The same things were measured in two ways. Each way mixes the same 9 hidden numbers, adds some noise and spreads widely along 6 directions of its own, which tell nothing about the thing.
In the rows, zero is written as 100.
Some things both ways: the first way, then the second way.
95 96 92 130 73 81 111 99 103 79 137 70 117 96 96 128 108 103 75
117 125 74 105 103 127 95 100 107 104 107 127 72 102 90 112 108 111 109
 94 71

92 118 75 126 109 108 94 116 92 101 103 120 112 116 114 102 99 104 94
105 135 105 106 98 110 98 123 100 92 76 123 101 107 83 94 100 119 120 99
 84

108 102 87 111 113 113 107 124 102 84 107 122 99 76 125 97 93 93 79
88 87 86 83 82 93 83 91 84 117 92 108 124 87 117 64 82 93 94 118 99

82 87 92 92 102 114 115 106 77 98 105 103 96 119 79 53 91 86 112
99 106 91 107 68 111 106 103 86 102 87 121 107 98 82 73 101 89 95 97 84

88 85 81 106 73 114 106 105 82 82 126 71 114 135 79 106 106 103 120
90 75 96 95 95 83 71 81 73 131 105 105 99 86 110 79 98 96 91 124 112

99 76 108 85 88 117 127 111 95 82 115 87 126 117 83 81 96 94 121
109 130 107 118 107 102 104 110 111 103 87 83 92 82 92 91 111 91 102 78
 92

87 115 93 76 104 91 117 115 91 114 105 131 82 84 125 66 90 83 114
119 67 89 105 151 96 73 95 98 98 80 110 78 130 117 88 107 125 105 113 95

83 105 93 90 84 81 122 117 83 77 139 100 79 85 119 92 95 81 102
116 77 124 105 132 82 76 122 74 97 75 89 91 108 117 68 113 111 117 112
 105

89 105 128 96 106 113 114 80 80 110 72 96 121 141 58 103 105 118 134
109 84 59 102 84 103 81 76 95 117 110 135 93 93 91 82 85 94 87 95 71

98 107 114 81 101 86 112 92 98 104 95 99 86 104 90 89 113 106 112
100 97 99 97 133 116 82 104 87 93 97 105 87 114 119 81 95 103 117 117
 104

88 104 147 95 108 100 134 92 91 109 101 88 106 110 91 94 75 89 132
96 108 151 131 111 113 102 125 87 96 79 100 84 92 73 86 119 100 96 96 89

75 105 94 126 80 113 106 97 75 73 104 91 91 110 93 129 114 98 116
89 120 84 101 86 103 90 92 101 109 81 141 99 126 70 104 79 125 106 110
 105

95 82 89 99 105 106 90 91 104 113 107 90 114 124 81 94 92 109 114
84 117 91 105 90 137 125 98 101 89 112 122 97 81 86 105 91 89 91 86 77

84 108 83 110 87 88 116 121 84 85 132 109 79 61 136 107 93 78 86
94 85 81 97 83 137 91 91 85 116 94 140 77 121 80 102 83 107 87 108 88

93 117 98 100 83 110 115 102 73 68 103 111 95 112 110 142 106 116 120
113 104 89 106 102 89 103 117 95 92 74 104 94 105 110 101 105 119 119 91
 87

103 90 93 88 98 114 116 127 90 74 122 107 102 87 112 110 98 95 113
82 112 95 100 96 152 114 92 95 99 106 113 92 88 79 101 94 87 86 88 93

78 91 66 86 113 87 60 96 118 125 90 135 83 115 103 86 123 107 131
95 103 133 96 108 108 102 114 93 103 73 92 107 103 93 61 96 92 88 89 113

94 85 117 85 102 50 88 65 133 111 107 81 86 124 68 79 113 112 83
120 123 76 121 112 98 96 102 103 101 84 106 84 103 107 108 115 109 126
 85 84

78 91 100 103 92 69 76 73 115 107 105 81 80 111 69 114 120 104 109
101 118 105 108 115 122 94 103 97 99 79 119 84 123 63 101 104 122 106
 103 111

109 100 104 92 123 95 92 99 127 126 84 115 113 120 97 78 101 111 120
96 105 134 102 124 122 99 105 93 103 111 96 104 69 115 63 126 75 83 104
 86

101 120 118 82 106 110 119 115 79 75 101 115 90 88 93 133 103 98 134
109 85 97 92 62 135 108 104 78 119 85 106 85 89 42 91 111 99 74 78 95

83 80 96 123 95 90 123 103 107 92 129 81 108 92 86 85 89 82 98
109 110 135 103 130 109 100 127 96 85 92 99 103 93 112 61 119 93 101 97
 84

83 123 120 63 105 79 126 112 92 94 101 129 57 77 115 91 109 81 136
112 107 90 110 118 138 98 97 106 102 79 120 71 127 65 107 106 119 95 89
 95

77 76 101 120 82 92 110 96 99 81 132 71 111 119 85 104 102 94 99
103 102 109 121 147 83 70 88 100 106 92 112 98 103 116 83 112 111 109
 110 95

105 99 93 86 116 95 67 96 113 100 89 128 94 106 116 109 112 117 79
106 89 75 112 82 113 101 78 89 119 93 115 101 86 94 81 121 84 80 88 81

119 114 92 91 115 116 79 108 102 120 79 124 118 109 115 108 91 114 105
108 107 101 106 82 95 120 121 96 88 103 94 105 65 92 82 99 85 96 78 73

110 106 72 99 111 128 94 145 79 84 128 108 94 97 136 96 86 89 100
76 94 107 94 52 105 92 90 54 140 86 116 97 85 63 105 107 104 92 104 127

Other things, the second way, with their names:
K_568: 82 115 97 98 112 124 90 103 93 97 72 109 97 117 76 109 84 130 115 121
 119
K_628: 88 117 86 88 96 105 83 76 103 129 80 113 111 106 88 83 88 106 92 100 122
K_77: 84 116 103 113 94 126 96 103 87 101 99 127 91 97 77 105 95 107 107 115
 89
K_354: 97 111 87 86 83 72 101 118 93 92 80 105 112 106 105 89 71 114 118 105
 107
K_144: 79 109 106 109 77 129 107 97 68 108 102 136 97 90 79 104 117 104 102 114
 92
K_880: 68 114 86 104 127 112 98 93 104 94 77 93 115 101 116 110 82 120 118 128
 114
K_834: 100 78 87 111 95 122 96 92 75 101 112 110 95 81 100 75 111 78 92 103 78
K_544: 90 94 120 121 127 117 84 97 95 92 103 120 90 105 84 73 94 96 93 118 88
K_407: 88 96 80 106 106 106 88 84 99 104 99 119 108 86 90 94 88 111 95 109 83
K_375: 87 131 111 114 109 135 104 102 91 95 93 122 89 107 78 102 111 104 109
 104 99
K_213: 83 101 85 109 77 105 93 98 81 106 100 117 95 98 96 98 80 97 107 123 98
K_70: 82 95 122 108 115 116 85 97 81 104 81 115 98 112 81 77 88 101 98 101 114
K_307: 105 106 135 93 82 107 109 133 82 93 104 107 111 75 90 51 112 77 87 97 80
K_566: 110 121 75 104 123 86 84 94 115 107 83 100 96 100 97 111 92 124 116 87
 102
K_196: 129 79 78 111 143 91 82 89 101 92 107 123 86 104 114 84 117 112 102 94
 67
K_441: 79 109 96 95 85 127 98 75 92 123 107 113 100 92 75 82 95 84 75 100 115
K_971: 84 88 86 106 79 92 87 89 78 103 105 108 124 69 85 70 87 89 96 112 89
K_993: 105 77 86 86 83 119 83 92 74 125 112 123 81 94 102 81 101 93 86 110 89
K_243: 99 90 84 110 75 94 86 87 84 132 74 112 93 102 99 95 100 103 95 99 100
K_871: 82 93 100 107 87 130 92 86 79 118 92 131 88 110 78 98 101 108 90 125 97
K_789: 99 70 96 95 113 101 86 86 75 115 89 106 101 102 110 77 111 103 93 108
 110
K_459: 96 102 88 100 100 129 99 95 92 112 69 123 86 124 84 110 103 123 102 99
 103
K_447: 102 98 103 114 80 95 82 110 86 114 88 97 81 87 51 100 91 110 97 109 100
K_560: 78 73 101 98 120 105 71 73 80 120 97 120 96 107 92 92 90 114 89 122 121
K_46: 113 94 130 96 149 118 84 111 90 96 105 104 79 101 95 76 122 106 97 105
 99
K_827: 94 122 133 104 116 118 101 119 91 92 90 96 100 88 78 82 110 101 105 103
 109
K_779: 79 100 116 91 123 95 85 103 91 98 87 104 105 112 97 88 78 119 106 130
 126
K_774: 83 103 89 104 99 104 88 106 97 92 100 115 96 97 72 103 56 112 106 110 96
K_556: 106 66 78 106 113 78 84 85 94 101 99 110 104 90 100 79 94 107 88 98 84
K_636: 91 112 106 102 109 106 91 93 99 109 105 108 91 91 86 93 96 100 92 106
 105
K_784: 67 107 108 116 78 127 116 88 79 110 90 132 113 85 79 99 111 95 90 100 92
K_12: 102 109 64 83 81 127 116 103 101 97 92 117 100 93 78 107 87 114 97 85 83
K_344: 118 141 82 112 75 106 119 123 119 84 100 101 91 88 76 94 94 91 105 84 72
K_369: 104 123 94 130 114 105 103 102 106 87 75 121 88 120 82 106 106 118 116
 93 88
K_885: 94 101 97 100 129 105 80 91 92 102 88 112 98 115 100 93 101 119 113 127
 112
K_182: 115 112 93 92 83 136 113 114 111 95 97 110 88 103 86 70 95 83 79 89 74
K_437: 96 107 101 105 97 117 81 93 94 120 79 113 66 125 48 109 77 116 93 93 129
K_413: 83 83 97 103 98 121 89 82 77 126 91 122 85 97 81 111 103 113 91 107 106
K_680: 76 121 111 102 71 131 93 97 79 123 88 131 94 106 77 90 85 91 95 101 109
K_955: 90 90 94 109 77 74 87 102 87 112 102 103 103 64 75 101 72 103 92 95 90
K_918: 120 72 96 107 107 94 79 87 80 123 96 107 90 85 99 78 128 98 89 91 85
K_475: 110 112 105 117 90 119 109 122 99 90 81 103 86 100 92 86 102 96 102 99
 75
K_157: 119 109 113 108 102 97 106 120 97 96 89 95 90 88 93 83 114 95 99 78 86
K_149: 121 90 115 98 136 84 75 116 90 103 81 90 85 108 113 80 113 117 113 106
 105
K_938: 68 107 115 105 135 118 95 95 91 100 81 107 80 124 95 127 83 129 112 123
 137
K_83: 97 122 85 101 67 101 93 96 90 128 86 104 91 92 73 112 101 111 104 108
 112
K_138: 104 101 87 106 65 88 100 109 88 106 96 101 99 79 92 84 80 86 96 89 81
K_897: 95 95 128 108 102 105 97 114 77 96 100 97 103 80 90 67 115 87 95 107 95
K_445: 88 105 93 113 77 97 104 105 85 108 74 104 103 91 80 107 99 114 108 102
 98
K_747: 129 117 73 112 128 106 71 96 116 107 101 126 58 118 89 111 97 123 114 97
 78
K_58: 94 93 125 116 115 132 104 108 82 87 97 124 87 107 84 80 119 99 93 116 85
K_296: 132 106 96 119 103 81 88 102 101 104 96 114 91 89 68 69 111 91 91 63 76

Some of these things the first way, each followed by its name:
95 115 127 89 109 114 148 115 76 76 94 118 84 89 104 97 91 93 134
K_459
123 116 87 104 121 134 75 125 89 124 94 123 145 111 133 119 71 109 91
K_955
79 102 85 119 94 102 103 118 84 73 121 105 88 96 127 127 119 102 106
K_680
67 99 132 79 112 73 108 83 96 97 105 100 59 104 79 102 114 94 145
K_70
91 101 134 110 113 83 79 71 112 111 79 89 99 106 74 131 116 112 99
K_296
115 117 117 95 103 123 99 99 85 80 84 112 110 116 107 143 96 122 105
K_445
112 85 68 95 87 104 91 121 108 65 132 113 103 91 130 117 97 103 70
K_880
98 103 112 79 111 95 125 113 98 99 111 107 84 93 93 67 88 81 117
K_568
108 107 115 92 110 120 96 94 104 125 69 100 115 128 84 91 104 113 136
K_636
98 80 103 114 70 89 97 85 112 74 131 57 89 73 109 147 101 103 94
K_938
111 126 110 103 113 123 109 113 80 108 76 125 117 100 121 116 90 110 104
K_196
115 95 105 99 88 98 109 107 112 83 115 81 95 90 103 99 99 95 81
K_83
100 90 118 89 89 106 133 111 82 106 126 66 122 106 77 70 67 70 103
K_447
102 113 99 104 90 103 116 119 92 86 116 101 102 83 121 117 99 95 101
K_149
95 91 79 96 114 84 86 104 119 147 112 97 104 109 87 51 90 87 110
K_46
104 99 117 106 118 96 92 79 109 136 82 93 103 97 96 77 75 98 83
K_58
86 91 83 85 92 69 95 108 115 104 133 102 76 91 111 75 100 77 101
K_157
72 110 105 94 72 73 137 109 90 99 131 86 93 107 93 76 108 81 121
K_747
85 96 124 82 96 85 99 84 105 116 97 81 81 91 81 98 116 91 131
K_437
109 91 113 108 119 129 113 106 91 107 93 104 140 120 84 86 70 104 100
K_407
103 96 82 92 107 80 68 99 120 119 113 102 87 100 108 87 95 94 81
K_897
95 120 71 82 99 98 93 116 91 87 110 132 84 108 99 114 113 104 131
K_12
85 77 88 89 99 93 89 83 102 107 106 91 94 129 65 79 103 106 119
K_789
87 110 76 82 92 101 113 132 85 85 126 119 75 101 123 72 104 79 116
K_885
102 97 142 94 112 92 113 83 105 100 93 84 107 111 73 108 93 109 109
K_918
73 91 89 97 76 61 116 97 100 89 146 74 75 100 81 85 111 85 116
K_993
